The rows come from 4 hidden closed curves, with some noise, and rows from the same curve form a group. Each curve winds through 8 dimensions. The rows are also pushed far along 4 directions, which tell nothing about the answers.
Known rows, each followed by its group:
[-14   1  -2   3  -3  -4   8   9   2   1  -6 -30   1 -12 -11 -21   4 -28
  -8  -8  22   3  14   4 -36   1]	q_580
[-54  -5  31  -4   0  -4  27  16  -6 -45  17  -3  -9   2 -22  -3 -34   0
 -23 -16  71  11  28 -25 -30   8]	q_217
[ 21   8 -19  29   9  18   6   0  21  31 -54  -3   6  -3   1 -23  15 -12
  23  22 -19 -43  13  52  -1  10]	q_580
[  5  -8 -20 -19 -30 -24  -2  -7 -13  11  24 -28   0 -31  -3 -22  20  -3
 -46   7  -1  -1  31 -28 -22 -29]	q_580
[ -4   4   4 -15   2 -27  24 -12  -5  14  29  26  21  24  14  -5   5  41
 -30  15  -1  14   2 -27  36 -14]	q_77
[-23  11   3 -16 -15   5  -5 -15 -10 -28  44  -9 -32  -7  12  22 -31  -3
 -21 -13  14   0  14 -33 -13  -1]	q_876
[ 56  30 -27 -19 -17  13 -61 -24  -8  33  -6   7   4  21  54  32  27  54
  20  42 -87 -25 -33 -12  11 -18]	q_217
[ 12  26   4  25  13  29  14   8  12   9 -28 -16 -19   9  -1  13 -19   7
  47  -5  -4 -15 -12   8   8  19]	q_876
[ 30   9 -13 -23 -13 -19 -31 -18 -22  33  53  -2 -14   2  35  12  15  36
 -19  10 -45  -8   1 -29   9 -18]	q_876
[-12  -1   9 -16 -18 -19  -7  -6  -9 -18  34  11  -1   4  11  15  -3   5
 -27   0   3  -9  41   4  -7  -7]	q_217
[ -8  16   1 -15   6   3   8   4  -6  33   6   7  20   2  -1  11  15  25
   4   4 -29  -1 -19 -22  12 -24]	q_580
[  5  22   1 -15  -4   7 -16   9 -10 -17   9  18   8  16  12  30  -1  18
  -4   6  -5  -1  -1 -25  -1 -13]	q_876
[ -1  11   6   8   4  -3  17  11  -6  10  -8 -31   1 -17  -8 -29  10 -33
 -18 -25  10 -18  40  15 -17  -1]	q_876
[-21   8  18  -5   4  -2  29   5   3  13  17  12  11  35   2   5 -12  39
  -5  12  32  23  -6 -22  11   7]	q_580
[-20  -4   3 -16   2  -9   7 -27 -11 -24  18  20  17   8  18  16 -17  32
  -2   8 -21  23 -28 -48  18 -10]	q_77
[-12  19  -2   3  18  13  39   6  12  11 -22  20  28  22 -12   2  -1  17
   6  13   9  -1  -9 -15  23  -7]	q_77
[ 36  -2 -14  -2  -2   3 -23 -21   4  28 -13  -6  -6   9  24 -13  17  20
  12  25 -35 -15 -18  12  12  10]	q_580
[ -3 -21   0 -21  -8 -23 -20  -7 -15 -12  21   7   5 -16  -5 -10  14   4
 -31  -2 -10  10  -9 -19   6 -26]	q_580
[ 32   2 -33  -8 -11  -6 -19 -23  -5  29  20  16   6  -5  30  -4  20   4
 -32  21 -41  -1  -9  -8  19 -13]	q_876
[ -3  -1   8 -19  16   6  -9  -9   0  -4   0   8   0  19  -9  -4  10  -4
   3 -10  14  -1  -8   7   1   9]	q_217
[  4   4  -7 -31   1 -13 -13 -15  -8  28  24   7   4  13   3  -4  22  34
 -17  19 -11   5 -25 -32   9 -21]	q_217
[ -5   5  31   5  -5 -21  21  22   4   4 -19   6  33  17   0 -27  19  11
 -32   5  14   4  17  34  32 -12]	q_217
[  7  -1 -48   5 -28  21 -21 -29  -5 -19  -3 -15 -26 -40  19  16 -20 -18
  -2  16 -26 -32  25 -23 -43  -2]	q_217
[  1 -24  -1  -4 -18 -41   1  -9  -2 -11  46   5 -14  -8   3 -16   1 -14
 -47  -2  25  -3  57  23   2   1]	q_876
[  1 -17  -7  -8 -29 -33 -15  -1  -6 -17  20   2   2 -10   9 -15   9  -1
 -46  17  12  -3  40   6 -17 -14]	q_580
[  5   0 -18  15  25  24  -2   0  19 -19 -20  -6 -22  -2 -25  -8 -11 -53
  25 -15  34   2 -17  19 -20  28]	q_876
[ -9 -16   3  -5 -16 -28  10  -6 -19   2  27 -24  -3 -33   1 -35   9 -19
 -54 -21   4  -7  45  -7 -12 -17]	q_876
[ 17  -3 -29  -6  -8 -13 -18 -12   6   6  27  -2 -19  -5   3  -6   9 -24
 -15   7   4 -20  31  16 -22   1]	q_876
[-37 -11   2  -8  22  19   4  -5   0 -41   6 -15 -30 -12 -36   3 -26 -52
  21 -35  51   2   4  -7 -49  22]	q_217
[ 16  12 -14  15  17  25   5  17   2  10 -18 -32 -19 -12 -23   3  -4 -37
  35 -26   9   0  -6  -3 -26  15]	q_580
[ 29  11 -36  15 -20   4 -33  -7  11 -19  -6 -27 -31 -23  17  -8  -3 -44
 -10   7  -7 -26  29  23 -36   7]	q_217
[-12  -5  -8  -8   3   4  -6 -13   1 -38  16  11 -24   1  -6  14 -27   6
   4   3  26  -4   5 -26 -18   9]	q_77
[  0   9 -22   3 -11  10   1  -5  -2   7 -15 -16  -1 -24   1  -6   3 -10
  -5  10 -12 -28  23  -7 -28 -12]	q_77
[  7  -3 -13   6  -9 -15   6 -19  11  35  10 -26 -14 -12   6 -24  10 -10
  -9   8 -13 -13  15  24   1   2]	q_876
[  1 -10  -9 -25 -17 -45  12 -28   6  25  18  -2  14  -7  -3 -58  41  -7
 -73  16  -4 -31  50  35  27 -33]	q_77
[-23   0 -13  -4 -14  10   0  -7  -9 -26   6 -12 -11 -27  -3  12 -16 -14
  -9  -1   6 -14  22 -26 -43  -8]	q_77
[ -8  24  21  -1  32  27  -1  15   4 -22  -2  12   2  35  -4  23 -16  -9
  27 -24  23  36 -54 -13  10  21]	q_876
[  6  -5   0  26   9   4  31   2  11   7 -34   1  13  -5  -6 -30   2 -16
  -7  -4   3  -2   0  26  29   7]	q_77
[-36  -4  -5 -11 -12  -2  -1   9 -22 -36  45  -9 -16 -34 -13  37 -29 -24
  -6 -30  15  13  26 -49 -49 -10]	q_580
[ 23   2 -13  -9  -7 -17 -28   4 -11  22  22  -4   2   5  19   4  15  30
  -5  19 -22  19 -27 -30  -5 -15]	q_580
[  7  21   4  12  17  24  -5  19   3   5 -27   2   4  18   1  11 -10  35
  34  12  -3  18 -59 -36   5  -1]	q_217
[-22  16  28 -19  11  -2 -17  12 -15 -26  33  11   0  25   5  51 -17  26
  28 -16  -1  34 -40 -34  -7  -4]	q_217
[-10   8  12  17  15   5  36  16  15  -6  -3  23  16  25  -5  -2 -11 -21
 -12  -9  44  22   6  17  19  22]	q_876
[ 42  32 -33  -2   4  13 -11  -9   2  31 -29  19  27   7  23  19  26  14
  19  26 -66 -28  -4   8  23 -17]	q_77
[ 13  10   6  -1   7 -15  16  17   3  34 -25  -2  42  10 -12 -45  41  -2
 -38   7   3  11  -8  12  28 -21]	q_77
[ -1  -3   2   2 -11   7  -5  11  -7  -5   8  11  -3  -3   3  12 -11  20
 -11   8   4  14 -15 -31   4  -5]	q_77
[-16  -2   4 -21 -15   2   3 -11 -10  -9  17  16  10  -2   5  22  -4  23
 -14   3 -15   1   6 -27  12 -19]	q_580
[ 11  -8  -4 -11 -18 -12 -18 -15  -7  33  14 -13  -8  -9  13 -23  18  31
 -27  19 -28  -2 -21 -19  14 -23]	q_77
[ 12   3 -14  11   3   3   4   0  12  -2   3  -1 -18   6  -1 -10  -8 -11
  -8   6  27  -5  10   3  -2  14]	q_217
[  0   3 -21 -11 -15  13  -7  -6 -15  -7   9 -22  -9 -30  -6  20  -7   1
   3  -2 -12   1   3 -48 -31 -15]	q_580
[-31  10  22   6  13  29  22   9   9 -41 -30  19  15  28  -9  18 -29   9
  15   1  38  23 -30 -17   4  18]	q_217
[ -1   7  19  47  43   7  60  54  30  28 -50  -2  16  14 -50 -49   5 -36
  11 -20  65   6  -3  44  24  21]	q_580
[ -6  21  -4  32   6  35   3  16  10 -31 -43 -28 -12 -17  -1  16 -24 -59
  37 -24   8 -18  23  32 -45  30]	q_77
[  2  19  -2  26  10  31  26  10  28  20 -35  -8 -18   2 -21  -4  -5 -35
  17  -4  26 -36  26  53   5  20]	q_77
[-11   3 -14 -12   8   1   1  -4  -1  14   7   4  14   4  -3  -2   9   3
  -2  10   1  15 -25 -25  -9 -10]	q_876
[-17   1   4  16 -11 -11  -2  15   1 -32   7 -40 -23 -28 -11 -21 -16 -56
 -16 -27  36  -2  37  19 -46   6]	q_217

New rows. What belongs after each?
[  0  -2  -9   5 -24 -24 -17  13  -3 -16  13 -36 -26 -31  -4 -27   0 -35
 -34  -5  21 -21  47  13 -43 -10]	q_217
[  9  18  -1   9   9  14   5  -4   3  46  -7 -15   2  15  23   9   2  22
  38   9 -30   1 -34  -8   1  13]	q_580
[-11   1  -6  -7 -19  19 -23   5  -9 -24  17   2 -23 -23  -2  36 -16 -24
  -2 -14  -2  -6   8  -6 -23  -5]	q_77
[ 32   2 -37   1  -3   1  -2 -32  10  44   4  -1 -16 -15   9 -16  19  -7
 -10  14 -41 -47  27  28  24  -7]	q_77
[ 33  31 -11   0  16  -1   5 -10  14  47 -43   2  40  19  15 -22  44   0
   8  14 -53 -21 -12  39  40 -13]	q_77
[-23   2   6   1 -23   3  13  -9  -1   2   9 -10  -1 -16  14   8 -13   3
 -18   2 -14  -7  15  -3  -4  -6]	q_77
[-14   3  -6  17   8  24   9  19   4 -43 -15 -24 -25 -10 -28  13 -35 -40
  31 -22  56  14   5 -16 -55  29]	q_580
[ -7  10  42  -4  11   7  15  22   3 -26   1  25  22  48  -4  26 -12  25
   9 -15  35  51 -33 -10  41  10]	q_580
[  4   4 -18  -8  -5  10  13  -7  -2  10  10 -19 -18 -23 -22  -3   4 -26
 -12 -12   9 -33  51   3 -13  -4]	q_580
[-18   0  29  -9  16  -1   3  27   0 -38   2  18   8  20 -28   0  -2 -23
 -19 -24  56  33 -14   3   8   1]	q_77
[ -2   6  10 -39  -9   0  -9 -11 -16  -8  27  -9   1   9  -4  19   8  17
 -10  -9   2  22 -10 -34   5 -13]	q_580
[  7  22  12  35  24  23  28  41  26   2 -73 -34  17   6 -37 -30  14 -61
  31 -28  38   3  -1  57  -6  22]	q_580
[ 16  20  -8   8  20   1  22 -14  15  27 -38  -2  26  22   8 -27  17  23
  17  18 -25  -7 -22   6  30   1]	q_77
[  7   7 -26 -28 -13  -8  -3 -26 -12  26  19  30  28  -3  20  13  20  54
 -28  37 -51  -8 -10 -52  30 -46]	q_77
[ -6  -7  -3   9   5 -15  12   8  -8   3  26  -6  -3  -9  -3   1  -5 -22
   4 -19  12   0  42   8 -29  15]	q_876
[ 20   8  -3   4  -2   3 -17  11   9 -12 -25  16  10  14   6   3  11   9
   1  16  -7   4 -20  11  17  -7]	q_217
[-23 -31   5 -17 -10 -21 -14 -12 -15 -25  25  10   0 -19  -3  -7  -4   4
 -30  -3   0  16 -11 -28  -6 -19]	q_580
[ 33  18 -37  15   4  28  -1 -20   8  52 -46 -23   6 -30   6 -10  25 -28
  26   4 -73 -44  -7  30  10 -10]	q_77
[-27   6  12 -10 -10   9   8   9 -10  -7  17   1   7  -5   0  23 -14   6
 -11 -10   8  21 -13 -37 -12 -10]	q_77
[ -6  -7  -8   8 -10 -10  -9   8   2 -18   1   6  -1  -3   8   3 -11  -6
  -6  11  10  -1  18   4 -24   4]	q_580
[ -8  -8   1 -13  -2 -10  23 -11   7  22   3   2   4   1 -16 -34  17  -4
 -35   5  20 -27  37  23  16  -8]	q_580
[  1  13 -20   6  18  20  -3 -23   7 -12 -25 -20 -14  -4   3   4 -16  -6
  45  -2 -15 -17 -17 -12 -28  15]	q_77
[ -4  18   2 -17  15  -8   7  -1   8   7  -4   4  12  26 -10 -13  18   5
  -7   8  15  -6  -2   5   9  -9]	q_77
[ 21 -19 -21   6 -21  -9 -19 -25  -8  -3  19 -39 -34 -38  16 -15  -3 -40
  -9 -12 -14 -19  43  17 -34  17]	q_580
[ 28 -20  -7  -9 -11 -22 -15 -26   2  26   9  -2  -3   6  15 -35  24  22
 -28  25 -13  -9   3  15  22  -4]	q_580
[  2   3 -28  11   4  14   2 -10   4 -38 -11  -2 -14 -29 -10  10 -15 -62
   7 -17   2 -32  49  22 -31  14]	q_77
[  3  15  10  -4  14  11  28  14   5  34 -12  17  25  29 -13   0  11  47
   1  18   9  15 -29 -27  40 -13]	q_580
[ -5   6  22   0  -2 -16  30   1  19  14   0  22  12  33  -3 -18   6  29
 -26  18  27   0   6  27  55  -1]	q_77
[ 16   3   6   2   0 -16  -4  -2  -8  29  -7 -27  11  -9   8 -34  28  -8
 -10  -9 -27  -3  -2  19  10  -9]	q_876
[-13 -24 -10  -4   4  -5  13 -12  -6   4  28 -23 -30 -34 -26 -30  -8 -37
 -20 -29  28 -12  30  -7 -19   5]	q_580
[ 24  12  16  -4   4   3   3   9   2  10  -6  12  17  25   8   8  13  24
   4   1  -7  18 -18   7  39   0]	q_580
[-18 -11  -1  -7  -1  -4   2   4 -11 -28   6 -10   5 -22 -15 -14  -2 -34
 -28 -19  20  12   9 -18 -24  -9]	q_77
[-10  -2  36 -12  -9 -33   5  19 -10 -18  21  20  32  29  10 -13  14  21
 -55   1  28  40  -1  -7  26 -14]	q_77
[ 13   4 -13  14 -18  -4  19  -1   6  28 -13 -29   3 -16   6 -27  14 -15
 -19   8   1 -16  42  20 -10   2]	q_580
[-19   0  12 -16   6   7 -27   6 -13 -50  17  10 -13   0  -6  49 -20  -4
  32 -20   0   3  -9 -16 -30   3]	q_217
[ -2  12   0 -14 -28  -4 -24  -8 -19   3  16   1  17 -10  36  25   7  19
 -16   9 -49   3  -3 -20  -2 -24]	q_77
[ 21  -4 -32 -10  -7   2  -7 -28  -5  34  25   1 -15 -27   9   2  13 -13
 -15   0 -46 -29  13  -2  12 -13]	q_77
[ 21 -17 -10   2   2   0 -13 -19   7   4 -12  -9 -17  -2   1 -24   7  -7
   0  11   2 -18   3  21   1  15]	q_580
[ 14  -2 -13 -12 -30 -25  -4 -32  -6  54  18 -10   6  -7  30 -29  26  53
 -43  40 -50 -20   1 -14  29 -34]	q_77
[  8  -9 -40 -24 -22  -9 -53 -32 -31 -18  51   2 -11 -33  34  38  -3 -22
 -11  -4 -55  -4  16 -34 -49 -11]	q_876
[  1  10  24  -1 -12 -15  11  18  -1   6  -4  16  48  29  19   6  14  46
 -19  18  -8  45 -25 -15  38 -19]	q_580
[-15  -3 -10 -28 -28 -15 -18 -25  -4 -23  43  10 -18  -7  10  13  -9  16
 -35  16   3  -2  10 -26  -3 -20]	q_876
[  1 -18  -2  17  -3 -15 -10   6   2  -9  -3  -7   0  -7   5 -24  -3 -15
  -4   2  12  13  -7   8 -17   8]	q_580
[  4   3   5 -16 -15 -26  -5  -4 -13  24  17 -18   3  -6  11  -5  18  32
 -11   8 -26 -12  21 -12  -2 -22]	q_876
[  8  18  19  15  -3  -3  23  25  12  31 -35  -7  35  11   2 -31  29 -13
 -25   1   4  -1  11  43  26  -7]	q_77
[-16  24  13 -14  17  25  -6   8  -6 -23  12 -10 -11  23  -9  47 -24   9
  48 -22  21  37 -45 -42 -25  18]	q_580
[  1  36 -20  10   7  29  13   5  19  12 -23   5  11  13   5  31 -10   6
  34  18 -11   1 -27 -12  -4  -1]	q_217
[-10  10  15  -5  20   7  24   7  -4  35 -13   4  23  15  -5  -3  14  29
  20   0 -12  -1 -19  -8  15  -6]	q_217
[  7  19 -14  23   5  30  14  15   8  31 -38 -23  -2 -20  -9  -8   6 -28
  15  -5  -8 -21   6  15 -20   4]	q_77
[-25 -25  16  -1 -27 -17   0  -8  -1 -40  24   3 -19 -12   2 -11 -23   2
 -41   0  31   5  27  -2  -1   1]	q_77
[-15   8  12 -10   7 -13   9   8 -15   8  37  16  19  21  16  31  -7  23
   7  -9  -3  28  -2 -26  -3   4]	q_876
[-24   7 -27 -10 -12  25  -9 -27 -16 -26  34  -2 -28 -27  19  58 -45   9
  22  -3 -28 -10   3 -62 -45   0]	q_77
[  1   3 -38   0   1  21 -22 -17 -14 -12  -1 -37 -29 -52  -1   2  -9 -63
   9 -26 -19 -26  20 -15 -64   6]	q_876
[ 20 -17 -32 -14 -18 -37 -21 -34 -23  -9  44  -4  -8 -33  25 -16  10 -15
 -43  -2 -32 -14  42 -16 -11 -13]	q_77
[-21 -12   5   2 -26   8  -2   0  -4 -20  25   3 -25 -22   2  19 -25 -10
 -21  -8  10  -8  22   1  -5   0]	q_77
[ -2  15  19 -21 -12 -15 -10   1  -4   1  25   8   6  33  22   2   7  38
 -31  19  13  13  -1 -16   9 -10]	q_217
[-23 -16  12  -1   9   3  24  -5   5  -2   4   4  -4  -8 -26 -20  -5 -16
 -18 -17  24  12 -17  -2  25  -2]	q_77
[  6   6  -1  -4  14  16   8   4   7   3 -14  26   9  23 -10   6   3  25
  10  17  17  -4 -10  -8  15   1]	q_217
[ 12  32   7  15  21  21  14   6  10  57 -26 -10  15  32  18   8   7  30
  47  11 -26   7 -47   2  17  15]	q_580
[  4  24   0  10  -8  15  -7   7   1 -10 -20  -8  10   0  18  21  -3  -7
  14   3 -15  -8   8   9 -18   5]	q_77
[ 20   7 -12  25  20   8  42  15  17  38 -37   7  22   5 -18 -34  17  -7
 -10   6  11  -9   5  19  36  -4]	q_77
[ 29  19 -23  13  -2   1  -4  -1  11   5 -32 -13   3  -2   8 -14  14 -21
   3  13 -11 -37  39  36 -15   4]	q_77
[ 19  -1 -12  -7 -25  -6 -13   4  -6  27  12   9   5 -18   5  -7  26  -4
 -46  11 -23 -15  20  14  21 -26]	q_77
[ -8 -19  26  -3   1 -20   5  13  -5 -32   6  10   6   6 -15 -20  -2  -5
 -26 -16  34  24   0   3  19  -1]	q_876
[-30 -18   7 -40  -4  -6 -20 -20 -28 -25  29   4  -5 -14  -7  14  -3  12
 -14  -7  -5  -8   9 -35 -27 -17]	q_217
